All rows are made from the same 11 directions, up to rounding. Whole rows:
[[-13.4   8.0  13.4  -3.1  -8.0  19.8  11.0  15.7 -18.8  44.5  18.8  21.0
  -13.8 -22.9  32.2   3.9 -13.9  30.3  13.2]
 [ 18.5   6.9 -41.2  11.8  35.2   2.5  21.5 -15.0 -22.8 -21.1 -11.5  -0.9
  -47.1   4.7 -27.9  -0.2 -10.5 -19.9 -23.3]
 [ 25.2   9.0  -7.1  16.8  27.6  -1.7  -6.6 -12.4 -23.5  41.2  11.7  -3.0
  -32.0  -0.2  31.8   9.6 -24.4  -1.9  -3.1]
 [-17.0   1.2  -0.3  -6.7  20.7   3.2 -35.5 -10.5   3.2  17.6  42.8  44.1
   40.7 -12.6  41.2  15.5 -13.2   6.6 -42.1]
 [-18.2   6.6  43.7 -38.3 -16.8  39.8  18.4  17.4 -14.1   4.8 -15.8 -35.7
   23.6  -0.5 -18.2 -28.7  -3.3  16.8  26.8]
 [ 31.9   5.8 -27.8  38.7  -2.3   9.4  25.7  17.8 -18.3  24.7  20.1  -5.7
   24.9 -10.8 -21.1  44.0 -17.3 -21.4 -16.4]
 [ 16.9  23.8 -18.4  19.0  46.6  23.1  36.4 -22.8  -5.4  -9.6 -22.8 -14.0
  -53.4  17.4 -29.9   3.1 -12.9  -9.7 -20.4]
 [-31.4 -29.5 -35.1  49.2  -1.8   1.3 -18.8  -3.5  48.6   4.1  35.8  13.0
   -8.6  -7.5 -18.2   9.4  21.4 -26.5  10.1]
 [ -8.9  24.8  16.0   4.4   7.4   9.5   4.1   1.7  10.7  20.7  -0.7  11.3
  -48.2  -6.9  29.7   7.2  -1.2  13.9  -0.5]
 [  1.2  28.3 -44.1   2.1  13.5  18.1  21.0  15.5  23.3   1.0  -3.8  19.9
  -32.8  20.9 -42.7  -0.8   1.9  12.2   4.2]
 [-10.4   3.4 -16.6   9.0  27.6  27.5  31.3 -13.1 -17.1  -7.7 -17.7  11.3
    9.8  21.9 -14.0   9.7 -27.2  27.9 -14.0]
 [  1.6  24.7  21.3   8.3  17.8  -4.8 -27.3 -10.4  27.2  22.9  12.0   3.6
  -34.7  -2.4  42.7  11.9   3.1  -8.7 -15.1]
 [  3.1  -9.0 -15.9  46.4 -22.3 -23.6  15.0   7.3  14.0 -28.2 -42.8 -25.0
  -29.3  23.2  -7.4  31.0   5.2  -8.1  21.2]
 [-10.2  14.7  -8.7 -34.2  27.4   9.6   8.4 -14.2  -6.6 -35.2 -26.8  11.1
  -23.5  19.4 -16.0 -26.9  -3.6  16.8 -14.8]]

The start of a row, then its end:
[ 17.3  -3.5  16.4 -31.2  12.8 -13.6 -36.1 -18.9  14.9 -33.3 -10.4 -45.9
  21.5  18.9 -24.9 -33.9] : [ 17.1 -42.2  -7.1]
[ 46.5   6.1   5.9 -27.9  18.8 -26.1   7.2 -24.3 -27.0  10.6   6.7  17.2
 -23.1 -16.6   8.0 -28.9] : [  5.3   2.1 -11.0]
[-39.7 -20.2 -13.2 -14.6   2.5  29.1   8.9   4.7 -27.7   5.0   3.2  13.5
  -0.5  -2.6  -3.4 -23.9] : [-17.1  30.9  21.3]
[-10.8  -5.8  13.7   7.5   2.1  10.0 -10.5  -8.4  37.2   9.3   5.1 -28.9
 -31.2   2.2 -18.4 -27.3] : [ 23.6 -19.6  30.2]
[ -1.0 -15.2  34.9   7.6  23.5  15.7  23.7 -44.6  17.9  -9.4 -11.1 -22.9
   1.2   4.3 -24.9 -27.8] : [14.8 -3.9  3.6]
[  6.6 -24.3  41.3   3.2  33.2 -11.5 -16.9 -61.8  20.2 -16.2  -0.6 -29.4
  -8.3  -2.0   2.8 -35.0] : [ 22.0 -31.8  -9.8]
[ 21.3  14.9 -52.9  16.9   3.0 -26.8  -6.9  13.3   8.3 -33.6  -8.4   8.5
 -21.9  11.8 -20.3  28.7] : [  3.8 -30.7 -27.5]
[  5.5 -16.8 -15.7   3.7 -17.9 -11.9  10.4   6.7  -1.2 -42.1  -9.4 -16.8
  12.9  -6.8 -42.0  -1.2] : [ 17.9 -31.9  -4.7]
[ -0.7 -42.7 -29.8  12.8  13.6  -7.1  11.5 -32.7   9.3 -26.3   8.0  12.2
  33.2   7.5 -49.4 -23.3] : [14.1 -6.2  1.1]
[  6.3 -41.7  17.3  16.4  -1.4  -9.5 -19.7 -22.1 -12.0   2.4   4.5 -45.5
  30.5  -0.5   1.6 -11.6] : [ -0.9 -29.8  17.1]
[-11.0  -1.3  18.0  17.5 -29.4 -24.6 -21.5  18.1  -8.2  11.7  -5.2  -0.2
 -27.3 -15.3  64.8  30.2] : [-4.7  2.7  9.7]
[ 23.7  16.1 -40.0 -32.1 -20.5 -12.8  11.5  30.2  19.2 -15.9  -0.3  10.4
 -21.7   2.9 -65.9 -32.6] : [32.1 -7.4 22.6]
[ 41.8  14.2 -26.0   6.6  -4.4  -2.6  23.8  13.1   6.8  29.4  25.9  25.9
  35.9  -2.5 -33.4  14.3] : [ 2.5  6.3 -5.6]
[  5.7  16.4  40.7 -15.3 -33.0   7.2  -4.5  27.2  14.5  17.8  21.0  -4.4
  62.0 -20.3   6.4  18.3] : [10.2 -4.6 -9.7]
[-20.1   2.1 -26.7 -47.6  11.2  35.5  13.7  14.0 -28.9 -32.6   0.0   3.5
  20.3  -0.9 -54.0 -33.1] : [ -7.8  -0.1 -13.5]
[-19.1 -29.7  18.1   4.4 -17.5   8.2   1.3   3.3 -27.9  13.2  36.2   3.7
  10.0 -55.0  16.4  -3.0] : [  4.6 -18.0  -3.6]
[  1.3   5.9   5.6  23.2 -10.5   2.6  37.5   3.0  -0.3 -35.6 -31.6  -8.5
  13.1   4.7 -16.6  35.0] : [ -0.9  -2.3 -21.1]
[ 22.5  -0.1  -0.8 -44.3  -4.3  -5.7  -7.3   1.9   4.3 -14.6 -12.5 -18.6
  45.6  28.1 -43.9 -38.6] : [ 9.1  3.8 17.8]
[-20.2  24.7  23.7 -10.7  12.1  11.9 -19.1  -5.9  41.2 -28.2   0.2  10.9
  49.7  13.8   5.6  23.2] : [  5.0  -4.4 -50.1]
[-10.7 -19.1   7.4  16.4  -2.7  14.6  12.2 -11.0  23.4   1.8 -21.4 -29.5
  20.8  34.4 -29.4 -13.9] : [ 2.0 15.8 41.0]
[ 30.2   7.8  -4.0  -6.9  13.8 -15.5 -15.5  -8.1  -7.5  18.6   5.1  -6.1
 -13.6   6.1  10.6  -8.7] : [-4.6 -7.1  1.9]
[-50.5 -30.5  14.8  38.1 -26.1  -3.5   4.4  -5.0  36.4 -10.8  -8.6   4.7
 -36.4 -10.6  15.7   2.6] : [24.8  9.4 33.4]
[-22.8 -23.3  31.7  28.5 -27.0  -1.9 -13.8   2.1  20.7  16.1  14.1 -11.4
  24.8 -14.9  27.4  17.6] : [ 9.4 -5.3 16.2]
[ -5.8 -20.0 -17.9  26.2 -25.8  -1.1   5.3  20.5  -8.7   3.9 -36.5 -41.7
  -2.9  37.3 -10.7   7.1] : [-16.2  13.9  59.0]
[-19.7  -3.5 -11.3  37.7   1.1  16.4 -12.2   3.6  43.2  26.9  20.8   9.1
  37.9  20.4  -0.6  28.8] : [-5.1  9.3  6.8]
[  2.8  14.0 -18.5   1.7 -14.9 -23.0  10.9  17.0 -12.5 -15.0 -13.3  38.7
 -17.6  -5.1  23.7  28.6] : [ -4.8  21.1 -16.6]
[ 31.1 -21.5   3.1  17.1 -17.5 -17.3  38.9  -8.0 -16.5  19.0  22.6  14.5
 -15.1 -46.3 -14.9  -8.9] : [22.1 -8.6 11.1]
[ 23.9   4.0  -3.7  -3.0  16.4 -13.9 -13.5 -10.8 -22.6  41.0   3.0  14.9
   2.0  17.3  41.3   1.7] : [-27.4  32.2   9.7]
[ 23.1  29.1  20.0 -25.1   3.0 -15.3   1.3  -5.1  14.7   3.5 -15.4  20.5
  13.7  19.5  15.5   0.2] : [ 2.1 31.6 -8.8]
[-25.4   9.6  46.4  17.7 -26.0  11.6   2.3  14.4  24.6  14.1  21.5   2.3
 -11.6 -44.4  31.4  25.6] : [ 19.9 -14.5 -11.1]
[ 19.6  25.7  47.4 -39.8   1.1  -4.0 -14.6   2.3 -30.3   5.7 -14.9 -19.0
  18.9  -0.3  42.1   0.9] : [-17.4   6.2 -18.5]
[ 12.5  -9.7  -1.5 -25.7 -39.7 -47.7 -27.6  18.5   4.4  -1.0  18.9  36.2
  25.0 -19.8  22.5  -5.4] : [22.7  7.4  6.4]
[ -5.4 -15.6 -20.6 -32.0  -7.1  -5.2  -2.7   7.9 -30.8 -56.3 -47.0 -33.1
  20.1  34.8 -34.9 -23.8] : [-10.9  -0.3  13.8]
[-14.5 -27.5   7.0 -14.5 -26.7 -15.8   0.5   9.0 -46.5 -15.0 -10.1   3.7
   0.8 -22.0  26.8  -7.1] : [-7.0 11.5 11.7]
[ 44.5  -0.7   2.8   2.2 -18.6 -34.0  35.1   1.9 -42.9  -4.1  -6.0  15.0
 -15.7 -34.6  10.2  13.3] : [  3.9  -2.6 -13.6]
[  6.3  -0.6  17.3  11.1  -0.7  18.0  42.2 -10.0   5.2  14.4  -5.2   9.3
  36.4   5.8 -17.7   6.3] : [-3.1 31.7  5.3]
[-13.6 -10.7 -16.6  36.5   7.6 -26.2 -53.7  -8.5  30.9 -36.3 -10.0 -32.8
 -21.4  19.7  17.6  26.6] : [  5.8 -54.5 -16.3]
[-21.5 -23.0  24.4  32.4  -5.1   9.2  -2.6  -8.6  -9.9 -16.7 -21.9 -49.1
   7.2   4.1  14.6  20.1] : [-11.6 -21.8   3.6]
[  3.0 -29.9  22.3   8.4   8.1 -12.2 -15.2 -34.4  13.6 -17.8   3.4 -20.9
  38.9   2.1  -5.7 -10.9] : [ 12.9 -23.8  -8.1]
[ -7.8  29.7  47.2  -7.5  -2.2  24.2  29.7   0.3  21.6 -21.2 -12.4 -16.4
 -19.3 -21.9 -14.3   3.7] : [ 22.0 -17.1 -25.3]
[ 14.7  23.4  -7.6  -2.6   7.7   4.7   8.5  -0.4  39.9   8.6  -6.4  15.8
  31.7  37.0 -25.2   4.9] : [ 3.2 26.9  2.2]
[ -8.0 -16.7  -3.4   5.6  -2.7   4.7  -2.3   1.4 -25.8  30.2  -5.0   0.8
  13.7  16.4  25.8  -0.2] : [-28.0  36.8  31.5]
[ 19.5   9.4  -6.5   7.4   6.9 -16.9 -29.2  -0.1   4.8  43.2  19.8  25.7
  35.1  18.2  43.3  25.0] : [-21.1  24.4  -4.2]
[ -4.9 -15.7 -11.6  37.8 -36.7  -6.9  23.1  27.7 -24.2   4.2  -0.9  -2.6
 -14.3 -26.9   9.9  35.7] : [-4.4 -6.8 12.6]
[-35.1 -11.3 -14.7  17.1  20.4   8.7  -3.1 -22.3  34.7 -21.8   0.5  16.4
 -28.3   7.6 -11.9  -9.8] : [13.8 -1.0 -4.1]
[ 17.4 -34.3   8.5   8.8  35.0  -0.7 -13.1 -47.0 -15.7  34.5  47.9   2.1
  14.1 -27.3   7.5 -27.7] : [ -0.1 -22.2  -9.2]
[ 10.9   8.5  59.9   2.7   3.2  -9.4  35.9 -31.2  -4.2 -34.0 -22.5  -4.5
 -19.1 -32.9  17.1   9.3] : [ 19.4 -13.2 -41.4]
[ 29.7  -7.9 -15.7  17.9  11.9 -17.3  21.2 -18.9 -14.5  37.3   9.4  28.9
 -29.9  -4.7  12.3  -5.8] : [-5.2 26.1 17.3]
[ -8.8  31.9   2.8 -28.1  -9.3   3.6  12.4  17.4  24.5 -45.7 -28.1   2.1
 -20.1   7.4 -29.2  -5.3] : [ 21.3  -2.4 -14.4]
[  6.2  -9.9  37.2 -22.9  -6.7 -18.3 -18.8 -15.6   9.3  13.9   8.2 -16.2
 -48.7 -24.0  16.2 -49.4] : [ 30.8 -13.1  31.2]
[ 29.1   5.9   1.3  25.6  13.9  -3.6  45.2 -22.2  -3.1  17.5  -6.3  24.8
  -0.8   2.4  -1.5  17.0] : [-5.9 27.7 -8.2]
[ 24.1  29.3  16.8 -32.8  -3.4 -14.6 -18.7   9.4   3.5  -1.5  -0.2  14.1
  54.4  12.1  18.2  15.5] : [ -5.8  10.8 -30.6]
[-21.7 -15.3  -3.3  27.4 -21.3   1.0   9.5  12.4   0.2 -19.8 -40.9 -46.4
 -54.5  13.9  -8.2  -0.1] : [ 2.9 -9.6 44.7]
[-37.3 -24.0  27.6  14.1  20.0  33.4  11.2 -30.4   1.4  -3.9 -24.5 -37.7
 -16.8  17.8  -3.0 -24.3] : [-8.6 10.6 27.8]
[ 21.2  17.2  43.4  28.3  -1.8  26.7  30.3  -6.1  44.9  19.3   7.5 -46.2
   5.2 -10.5 -40.5   7.4] : [ 26.4 -35.7   2.6]
[ -4.3 -21.8 -14.9  34.6   5.0 -30.4 -11.0 -18.6 -10.2 -34.8 -22.7  -2.9
 -12.9   9.6  26.5  28.5] : [ -8.8 -13.8 -17.5]
[-55.0 -16.7 -16.3  10.1  12.9  19.0 -34.5  -1.0   7.5 -26.0  -6.3 -14.6
  -4.2  18.9   9.3   3.3] : [-13.8 -11.3  -2.7]
[ 12.6 -17.9 -30.9   5.9  23.4  -1.6   3.7 -24.4  13.7   8.3  23.1  16.9
   0.3   3.5 -37.3 -27.7] : [11.6 -4.7  6.4]
[-24.4  -4.4 -34.7  23.5 -15.8  33.5 -10.1  45.6 -19.7  18.5  25.3 -19.9
  22.2  -9.0 -11.0  33.6] : [-25.7 -24.5   3.1]
[-22.7 -24.8 -14.5  -5.1 -26.5   8.3   7.4  19.5  -4.9 -11.8  15.6   0.9
   4.3 -25.6 -31.7 -17.9] : [ 16.8 -12.4  18.6]
[-26.2  13.8  23.8  19.0 -28.9  24.8   8.1  30.6  22.7   2.1  -7.1 -15.4
  35.8   3.6   3.9  40.6] : [-3.6  4.5  0.0]
[  3.7   1.1 -10.6  27.4  26.2  19.5  -2.3 -10.4  -6.5  27.1   7.0  -4.7
  35.6  24.5   9.9  28.3] : [-34.1   9.3 -11.4]
[-20.7 -11.8  18.2  -8.0 -24.9   4.0 -22.8  16.3   9.4   7.5  35.7   9.9
  53.1 -28.2  12.1   8.0] : [ 10.1 -11.4 -10.2]
[ -5.4 -14.6 -17.8   7.4  34.3  13.9  17.8 -25.0 -42.4 -14.3  -5.8  -4.1
 -35.1  -9.1  -4.7 -10.6] : [-19.1  -9.8 -17.0]
[ -9.9  22.2  -2.2 -13.2  16.3  20.9  27.3   1.8 -20.1 -48.2 -34.4 -16.8
 -39.4  -0.5 -22.9   0.6] : [ -5.4 -15.2 -30.1]
[-15.0 -18.2 -25.3 -22.6 -11.5 -16.5   7.0   2.1 -17.1  -7.4 -16.0  43.6
  -1.5  15.4   6.4 -23.8] : [-5.6 57.4 29.9]
[ -4.4 -19.4 -22.9  -1.2  -0.5 -16.1 -24.5  -0.1 -11.2 -25.2  16.1   0.1
   0.5 -17.5  -4.3  -2.7] : [  6.8 -36.9 -18.5]
[ -3.1   5.0 -36.7 -24.0 -10.1 -10.5   2.8  19.2  -0.1 -27.1  -9.5  14.8
 -38.3   0.6 -30.8 -23.8] : [15.5 -0.7 11.9]
[-14.5   4.0  33.4 -18.7  -6.0  24.7 -10.7  11.7 -14.8  35.8   7.3 -25.1
  -9.0  -9.5  23.3 -18.5] : [-10.4   8.4  27.4]
[-66.6 -11.2   4.2  11.2 -11.2  24.0 -29.3  17.0  16.2 -30.5   7.8  -8.7
  11.9 -10.9  13.8  21.5] : [ -0.2 -23.5 -18.6]
